There are 5 ways to turn a row about zero (a turn may also mirror it). The second row of each pair is the first, turned, with some noise. The first 45 pairs use one turn. New pairs use 2 turns, one after the other, and a turn may come again.
Known pairs, each followed by its turns in order:
[ 41.3  38.7   5.8  36.8  20.6 -25.1 -33.3 -24.6]
[ 25.4  42.7   6.5   8.5 -29.8 -34.5 -25.7  41.1] : N

[ -9.2   3.4   2.5  15.4 -23.0 -27.8 -38.0  32.4]
[  5.7  -8.1  -4.2 -31.4   6.9 -40.6  13.5  34.4] : A

[  8.5 -36.8 -16.6 -21.4  33.3  17.2   1.2 -34.0]
[ 24.3  -0.9  13.3  18.1  55.6 -15.5  23.5   1.6] : N

[  3.6 -16.3 -39.6 -26.7 -31.7 -37.8  18.3  14.1]
[-20.0  31.4  33.1  35.4  27.5   5.0   2.9 -31.8] : X

[-33.9 -19.2  12.6 -40.4 -36.8  13.8   3.2  14.1]
[-18.9  44.4  18.6 -40.0  16.6 -22.1  -4.7  12.7] : E

[-35.8  13.6  27.8 -33.1  -4.2 -14.2 -30.8  11.0]
[-10.7  27.0  48.4  -9.6  11.1 -15.3  21.1  29.8] : A

[ 25.2   4.0 -31.9 -35.2  -7.8 -22.0  -6.5  26.0]
[-36.4   2.1 -26.2  36.5  -3.3  24.8  22.1   0.2] : R

[ 34.9  -2.2  32.0 -25.4  -0.9   9.8   8.5 -18.9]
[-22.1  -8.1  15.8 -13.0   5.0   8.0  27.1  39.1] : X

[ -8.6  33.3 -19.3  14.8  -0.4 -14.6 -39.9  13.0]
[ 21.8   1.6 -14.0  16.0 -33.8  18.8 -19.0  27.5] : N

[ -3.8  34.7  24.6  10.2  40.6 -22.7   3.1 -40.1]
[  7.3 -44.1  37.1  -0.5  41.2  -8.0 -14.1  16.7] : R

[ 11.2 -31.7 -12.4  18.6  36.7 -35.6  23.5  11.2]
[ -7.9   1.6 -34.9  24.8 -45.6  -5.2  -3.2 -35.2] : E

[-10.5  -6.8  27.6 -19.2 -34.7  11.4 -23.7  -3.7]
[-12.4  21.7  11.6 -11.4  41.3 -16.5  13.4  16.1] : E

[ 29.4  41.8   7.3 -27.5 -41.9   2.8  28.4  -4.6]
[-30.9  13.6 -10.5   6.1   3.4 -16.9  49.4 -50.1] : A

[ -1.3  26.4 -16.0  36.3 -42.4 -31.6  38.1 -21.5]
[-35.0  28.1  45.9 -11.5 -15.0  23.0 -45.6   2.2] : N

[ 14.7 -21.7  38.4  35.0  -1.2  37.2  25.7 -35.1]
[  9.8  20.2   5.3 -40.3   9.8 -48.9 -36.0  22.9] : R

[ 38.4  42.4  41.9   8.7  20.5  18.3  42.2 -14.9]
[-36.6 -15.8   7.8 -41.7  52.5 -36.0  -4.5  13.8] : R

[-22.9 -39.6  34.9   2.2 -34.9  19.2  36.5  36.2]
[-33.7 -38.5   8.8 -38.4 -12.4   6.2  26.7 -55.2] : N

[-36.2 -16.8  16.7  10.4 -19.6  -6.2  24.4   0.3]
[-18.1  19.6  11.2 -13.0   8.5 -20.7 -38.1  -9.9] : A

[-38.1  30.9 -29.1 -13.1 -14.6 -21.0  23.6 -21.8]
[ 23.5  40.8  20.6 -19.4  28.0  18.5 -26.7 -19.6] : X

[21.7  1.7 26.3  4.6 38.0 24.6 -1.7 41.1]
[-35.2  -3.5  -9.1 -29.3  16.3   7.1 -32.2 -40.4] : R

[-33.8 -36.6  18.5  15.6   1.7   3.8 -19.4  10.0]
[ 22.2  10.3  18.3 -10.7  12.8 -16.0 -39.1  21.7] : A

[42.9 -5.4 -2.5 -3.0 -8.0 32.6 40.1 12.7]
[  2.7  13.9  -7.7 -57.3  30.2 -13.2  -7.3 -21.6] : N

[ 41.7 -27.6  39.1  32.7  24.0  16.7  28.2  -4.5]
[-43.4 -10.5 -46.8  -2.5  -6.7 -17.8  11.2  45.7] : X

[-17.6   6.8 -11.7 -40.3  41.0 -28.8 -38.9   9.0]
[ 60.9  10.7  10.2  36.2 -14.2  18.4  19.0   3.3] : X

[ 29.6  15.8  23.8  -5.7  -5.6 -32.5  27.3  29.9]
[ -6.6  11.6 -10.1   6.8  18.2  23.6 -37.1 -43.0] : E

[-39.2  -8.3 -31.4  37.0  38.4 -21.6 -35.5 -13.0]
[ 44.0  12.2 -48.3  14.2 -20.8  22.3 -14.6 -34.7] : X

[ -3.8 -39.7 -26.5 -12.3 -22.1   0.5  25.5 -15.7]
[-23.9   1.3  -2.9   9.1  50.2  13.8   9.0 -19.7] : X

[ 34.1  12.5 -17.6  -8.6  15.1 -15.9  29.8 -17.7]
[ 39.2 -10.7 -23.2  -5.1 -12.8  11.9 -15.6 -25.5] : E

[  1.5  39.4   1.4 -28.6 -33.0  25.0 -17.8  30.1]
[ -6.5   7.6  36.3 -29.2  31.3  40.0  -5.5  17.5] : E

[ 11.7  31.5 -28.9  24.9 -39.4  34.3  25.2   3.3]
[ -4.6 -54.2   6.3 -49.9   7.1  18.7 -11.7   4.3] : E

[ -9.0 -25.1  17.1  -0.8 -31.8  20.3  33.2 -23.3]
[ -1.2  30.8  -3.7  15.7   7.0 -13.5 -32.8 -38.2] : A

[ 34.3  36.1  37.2  21.6  25.2 -42.3  21.1   4.6]
[ 10.5 -17.2 -12.9  49.4  15.3  22.5 -45.5 -37.6] : E

[-18.1  24.8  -9.1  21.1  -8.8   5.8  -4.4  30.0]
[  3.6 -25.4 -12.3 -11.3 -25.9  18.5 -29.0   4.2] : N

[ -6.8 -34.6  18.9  20.5 -19.9 -31.4 -26.4  37.4]
[ -9.1   5.5 -10.9  20.4 -26.8 -35.9  33.5 -36.3] : X

[ 33.2  16.9  -2.0 -27.3  40.2  20.4  16.0  31.2]
[  4.3  -7.2 -51.9 -28.3  31.7 -25.4  -5.2  17.7] : N

[-40.2  21.5 -37.5  40.7 -40.1 -25.9  18.0 -31.6]
[ 34.8 -27.0  25.3  -2.3 -45.0 -18.6  49.2  38.5] : R

[ -7.6 -35.8 -23.0 -14.9 -31.9  40.1  25.7  37.5]
[  5.6  36.6 -54.2 -12.3 -31.3 -12.5  21.1 -24.8] : R

[ -5.3  -3.3   8.4   4.0  42.3  15.7 -15.3  33.1]
[ 22.8 -25.1  28.7 -20.6  15.5  25.0  -1.8  14.3] : A

[-33.1 -19.0 -20.2 -41.1  32.0 -16.6  42.2 -12.5]
[ 34.9 -29.6 -33.9  37.3  25.0 -26.5  11.6 -24.8] : R

[-20.8   3.0  36.4   0.8  22.8  12.8  -3.6  10.2]
[ -4.9 -32.3 -12.8  11.7 -12.4 -31.5   5.2  -8.8] : N

[ -2.5  -5.7  25.5   8.8   7.4   6.2 -30.2 -26.1]
[ 16.9   9.7  25.6  -6.6  10.9  10.9 -28.7  14.0] : R

[-37.3 -17.6 -41.9 -29.9  -0.8  37.8  20.4  11.6]
[-21.0 -28.7  22.8  47.5  38.6  -2.3 -29.3  -3.7] : A

[ 14.1  22.5  -2.4 -30.7   4.3  20.2  39.3 -20.8]
[ 47.6  -3.5  19.5 -29.4  -0.3  -3.3 -26.0 -13.4] : E

[ 17.3  18.8   0.0  14.3  18.2 -27.3 -22.8  -1.9]
[  5.5  16.2  -0.9  10.2 -41.2  12.0  -3.4   7.6] : X

[-37.4  -5.8 -31.5  30.0 -41.7  38.3   2.2 -22.2]
[-17.9  18.8 -40.4  25.7  50.2 -13.2 -35.5   6.4] : A

New pairs. What belongs after each?
[ 38.4 -33.6  -9.9  13.4 -22.1  14.6 -18.9  11.2]
[-18.7  37.4 -28.1 -15.4  29.9 -13.0  -6.1 -16.9] : N N

[-21.6 -29.1 -33.9 -26.0  -2.8 -22.4 -22.0  13.3]
[ -7.3  -2.7 -34.7 -41.4  -8.3 -28.2  -6.7 -17.4] : N R

[-42.3  -0.2  35.0 -21.0 -23.3 -30.9 -25.9  41.8]
[ 25.0  45.2  20.9   5.3  -9.6 -39.7  38.4  29.8] : A X

[-12.4   4.6  -4.6  28.9  38.1  21.2 -33.1  35.2]
[-12.9  23.5  -2.0  26.5 -47.2   2.8 -15.2  33.7] : X R

[-33.0  -8.3 -29.2 -41.6  22.0   4.5 -13.5  35.8]
[  0.1  11.5  24.1  -0.4 -12.1 -26.3 -41.5 -48.8] : A R

[ 22.6 -13.5  32.0   2.5  19.9 -31.9  20.0   5.9]
[-14.8   8.3 -21.6  44.8  -2.2 -16.5  -1.4  21.8] : R E

[  7.6 -16.9 -25.9  33.7 -17.8  42.6  26.1 -29.8]
[ 43.5  12.7  14.2  40.5  33.7 -11.3  23.6 -12.7] : N E

[-42.7 -13.1 -40.2 -10.2 -23.2 -19.7  -2.5  -1.0]
[-18.9 -26.1  50.9  -7.3  -5.0 -33.9  16.0 -10.7] : N E

[ 18.0  32.9  12.9 -33.2 -33.8  27.7 -40.4  11.1]
[ -0.4 -29.3 -39.1 -10.1  24.8 -55.2  -1.4  -5.0] : E N

[ 12.7 -42.8 -31.6   4.3 -30.3   5.4 -15.7  20.1]
[  8.4   3.7 -54.0 -29.9  15.0  13.7   2.6 -17.7] : X X

[ 37.9 -13.5 -17.8  -2.8 -39.4 -17.8  17.8  29.3]
[-24.6  39.3   8.6 -34.4  10.4  10.3 -27.3  23.8] : X A

[  4.4 -11.4  -5.6 -27.1  14.6 -25.5  26.1 -42.4]
[ 11.9 -18.8  47.1   1.9 -24.7  22.6 -17.2  -4.7] : X E

[ 20.6  30.1  27.0   1.9  -7.3 -41.1 -26.1  32.6]
[ -7.0  10.6  51.6   1.6  11.4 -16.5 -26.4 -43.7] : N X

[ -4.5 -22.9 -37.9  29.4  23.7   8.1  -5.3  21.7]
[ -7.8   1.0 -23.5 -38.4  15.6  -4.2  38.6  19.2] : R E

[ 38.7 -31.9  39.2  40.9  -5.1  18.1  38.8 -15.9]
[ 62.0 -18.3 -14.6 -16.7  31.3  12.8  37.2  26.4] : A E

[  4.2  12.6  20.9  -4.9   9.2   3.8  15.9 -42.8]
[ 14.7 -18.9  28.7  18.2  14.3 -11.0 -10.7  15.6] : X X

[-10.1  24.3   0.1 -40.7  -5.5  41.6 -14.3  17.7]
[ 19.3 -21.5 -40.6   4.4 -20.7  14.5 -10.5  40.8] : N R

[ -3.0 -35.8  34.0  39.5   1.7   1.4 -31.1  28.5]
[-52.4  23.3  22.0  -7.4  29.7  -9.6  30.5  -5.8] : N X

[ -8.9 -19.7  19.5   9.0 -18.9 -23.0 -26.3 -17.8]
[-15.1 -17.4  12.7  18.5  38.1   9.5  -3.0  -7.1] : R E

[-43.0 -35.5  17.2  34.3  12.8 -39.3 -16.2 -39.2]
[ 14.5  11.1 -58.1   2.3 -56.1  38.0  -1.9   6.5] : A N

[ -8.2 -39.3 -24.5 -32.9  21.1 -39.9  10.3  20.5]
[-11.3 -37.3  37.9 -14.7  20.6  17.7 -36.3 -27.6] : N A

[  9.3  -0.3  16.3  -4.9 -31.6 -26.4  16.6 -26.5]
[20.5  8.7 -4.2 14.8 18.1  3.7  1.5 43.8] : E N

[-22.7 -17.8 -20.8  41.7  12.8 -22.3  20.6  25.3]
[ 14.6  39.1  14.5  31.4 -25.9 -18.4   1.7  26.8] : R R

[ 16.4 -29.9  18.0 -40.0 -25.2 -10.3  33.1 -18.6]
[-17.9  31.1  -6.2 -51.9 -23.5  21.3   7.4 -11.9] : A X

[ 21.6  -5.9 -21.2 -21.9  10.2   0.9   5.6 -12.1]
[  1.8   9.6   0.1 -15.2 -24.5 -22.6  -7.6  17.2] : A R

[ 32.6  35.4   7.2  26.9 -28.9  26.1  -4.4  34.3]
[-17.5  -1.2   6.0  28.9 -42.4  22.4  45.9 -17.0] : X N

[-14.1  26.4  33.4  29.3 -38.6 -13.8  16.6 -19.5]
[ 27.0 -23.8   4.3  20.3  -7.8  -1.4  32.9  46.0] : E N

[  1.7 -30.6 -19.1  22.2  37.5  14.2  30.6 -18.3]
[ 19.9 -25.8 -11.5  17.6 -27.6 -34.8   5.1  31.5] : R A

[ 25.6 -35.7 -37.4   3.8  -4.4  32.9  36.4 -26.2]
[-29.1 -21.7 -21.0  34.0 -42.6  30.8  30.6   0.7] : R R

[-17.6  20.8  35.7  27.8  41.9  38.2  37.2  41.8]
[-24.6  41.3 -54.1  16.9 -12.6  52.5  20.1  -6.6] : X E

[33.3 18.1 -7.8 21.9 25.4 35.1 30.2 23.1]
[ 19.5 -11.2  -5.4  31.7 -27.7 -22.7  12.3 -48.7] : X X

[-41.7 -27.8  40.8  15.3   2.1  35.6 -25.0 -26.8]
[-16.6 -25.3  46.4  31.3  -8.4 -37.1  -2.0 -35.9] : E R

[  0.7  -1.4  15.1  25.8 -23.3 -13.3  19.9  18.5]
[38.2 -8.5  4.7 12.8 -3.6 18.0 -9.1 -3.6] : E R

[ 15.7  38.3  40.2  23.9  -1.0   5.0  -4.5 -16.1]
[ -8.4  12.9 -32.1   6.9  39.1   7.0 -36.1 -13.6] : A N

[ -9.5  -0.4  29.0 -40.8 -27.0   4.5 -17.9 -41.8]
[ 10.9 -55.5 -13.2   9.5  -4.9 -17.5 -24.1  23.9] : N E

[ -5.4   7.0  18.9  37.9  32.7  18.3 -41.9 -37.3]
[ -6.1  39.3 -55.3   8.2 -21.6  11.1  24.4  21.3] : X R

[ -8.7  18.5  16.7  16.4 -10.1  12.5  20.2  34.5]
[  4.5  29.2 -10.6 -21.9   2.7 -14.6  22.1  25.7] : N E

[-42.6 -27.9 -33.4  28.1 -13.2 -25.5  16.2  15.0]
[-30.2  27.0 -19.2 -34.4  -8.9  11.8  -8.3  47.1] : E E

[ 29.9 -30.0 -39.0 -26.7  39.2 -30.2  31.8  -9.1]
[ -2.8  24.4  41.3  31.3 -44.6  24.4 -31.3 -27.6] : N E

[-33.8  -1.2   3.8  -9.6 -36.5  20.9  22.1 -40.6]
[-29.6  29.3  22.6  27.7  -7.0  -8.8 -14.4  42.2] : R X

[ 33.1 -37.4 -23.9  -3.5 -24.9  41.1  25.0  12.3]
[ 46.7  38.0  -7.6 -29.8   9.1 -35.4 -16.2  -4.7] : E E

[-40.7 -38.0   5.1 -37.4  31.8  18.5 -33.6  -6.6]
[-30.2  -7.2 -50.0   1.8  -3.9 -42.2 -35.1  24.7] : X R

[  3.8  37.6 -37.3  13.1  24.9  16.3 -18.0   4.4]
[  9.9  -9.0 -50.7 -17.6 -21.5  -7.3 -12.4 -29.8] : A R

[  5.4 -17.2  36.6  -4.5  32.5 -28.8 -35.6 -28.2]
[  3.9   1.6  -6.8 -20.2  24.9 -22.1  46.8 -39.8] : A A

[-41.6 -12.3 -37.1 -11.5 -22.5  36.9   1.1  41.2]
[ 28.2 -11.7  25.1 -27.0 -32.6  27.1 -31.2  41.8] : A A

[ 35.7   5.4  20.0 -31.4  33.8  -9.3  20.3  14.9]
[ 14.4  41.3 -39.0   7.8  -2.5  29.1  23.1  -9.1] : E A

[ -7.9   6.0   4.3  15.5  -6.0  17.9  36.9 -38.0]
[ 12.3 -12.3 -25.9   8.7  22.9  34.6   5.5 -23.5] : X R

[ -9.5 -31.6  35.2  23.7 -42.9   7.6  -4.8  41.2]
[-33.0  25.2  18.3  12.2  31.3  18.7  11.7 -57.5] : N N

[ 35.9  42.7   7.2 -36.7   0.6   5.1 -14.1   8.1]
[  2.6  -9.6 -19.7 -10.9  14.0 -60.3  12.2  -0.8] : A R

[-12.9 -29.1  30.6  -4.7 -25.8  10.8 -32.9 -32.4]
[-10.3  -7.1 -23.0 -37.3 -10.2  16.1  50.3   4.0] : A A

[-42.1 -39.2 -20.9  15.6  25.2 -25.7   8.3  -2.1]
[-39.9  -4.1 -27.7 -11.5  10.1 -52.8   3.4  14.0] : E A

[ 14.6  29.5  19.4  28.7   2.3 -32.7 -18.8  12.4]
[ 3.3  8.0 41.5 16.9 39.5 -2.3 -0.9  4.8] : A X

[  2.7  28.5 -28.0   5.8   4.8  40.6  19.5  -7.5]
[  8.1 -25.2  17.1  -0.2 -41.0 -23.3  15.5  13.8] : A E

[ 10.3 -37.4 -22.9 -14.0 -28.1  32.2 -24.8 -14.7]
[ -0.8  31.9  18.4  12.9  45.4 -14.1  -5.5  32.7] : E X

[ 38.6 -28.0 -36.0  25.8 -32.5  38.5 -35.7 -32.8]
[  0.3 -34.0  65.3  26.1 -22.6 -24.9 -32.1 -25.5] : R X

[ 17.4  10.1 -39.0  26.3  -3.0  31.9 -22.5  34.0]
[ -6.3 -18.6 -51.5  19.1 -12.5  -8.8 -39.3 -10.4] : A R

[ 17.4 -18.8 -14.7  -6.5 -14.1  35.7  18.5  24.7]
[ 20.5  15.0  37.7   8.7  16.0 -26.7  16.2  15.3] : A N

[-39.8  24.8  37.7  -9.4  38.8   7.6  17.6 -20.5]
[  9.8  28.2 -47.6  12.4 -17.7   4.1  11.8 -46.5] : N X

[-28.8  -0.1  13.4  13.7  -0.3 -13.2 -30.7 -27.9]
[-29.7 -31.9 -14.3   6.2  24.6 -13.9  -3.9  -8.4] : N E

[ -3.6 -38.0  -2.5  13.0  24.6  10.8 -34.9 -29.0]
[  2.2 -21.0 -18.1  18.5   9.5  -0.6 -12.2 -55.1] : N E

[ -7.5  39.3 -40.0 -15.9   0.8 -20.2  31.2  24.9]
[ 18.8  -5.9  -2.8 -18.8 -68.3  -3.0   6.1  12.5] : X X

[ -4.3  14.2  24.3 -12.0 -15.8 -11.9   4.7 -39.3]
[-41.1  16.1 -14.6 -12.8  16.8   5.5  16.5  -1.2] : A A

[ -1.6  33.6   2.4   5.6  18.8  15.0 -21.4  13.9]
[-29.1 -12.2  18.2  10.4 -17.3  -2.8  25.3 -11.6] : X X

[ -6.5  -7.0  31.2  23.6 -20.9   2.6 -20.2  32.9]
[-39.0  23.1  32.1   9.3  -0.4  21.3  15.8   3.6] : X N

[-20.6  29.6  31.9 -39.8  28.9 -26.6  -2.5  -6.3]
[-27.1 -26.7 -20.4 -24.0   5.9 -11.8 -40.1  35.7] : N A

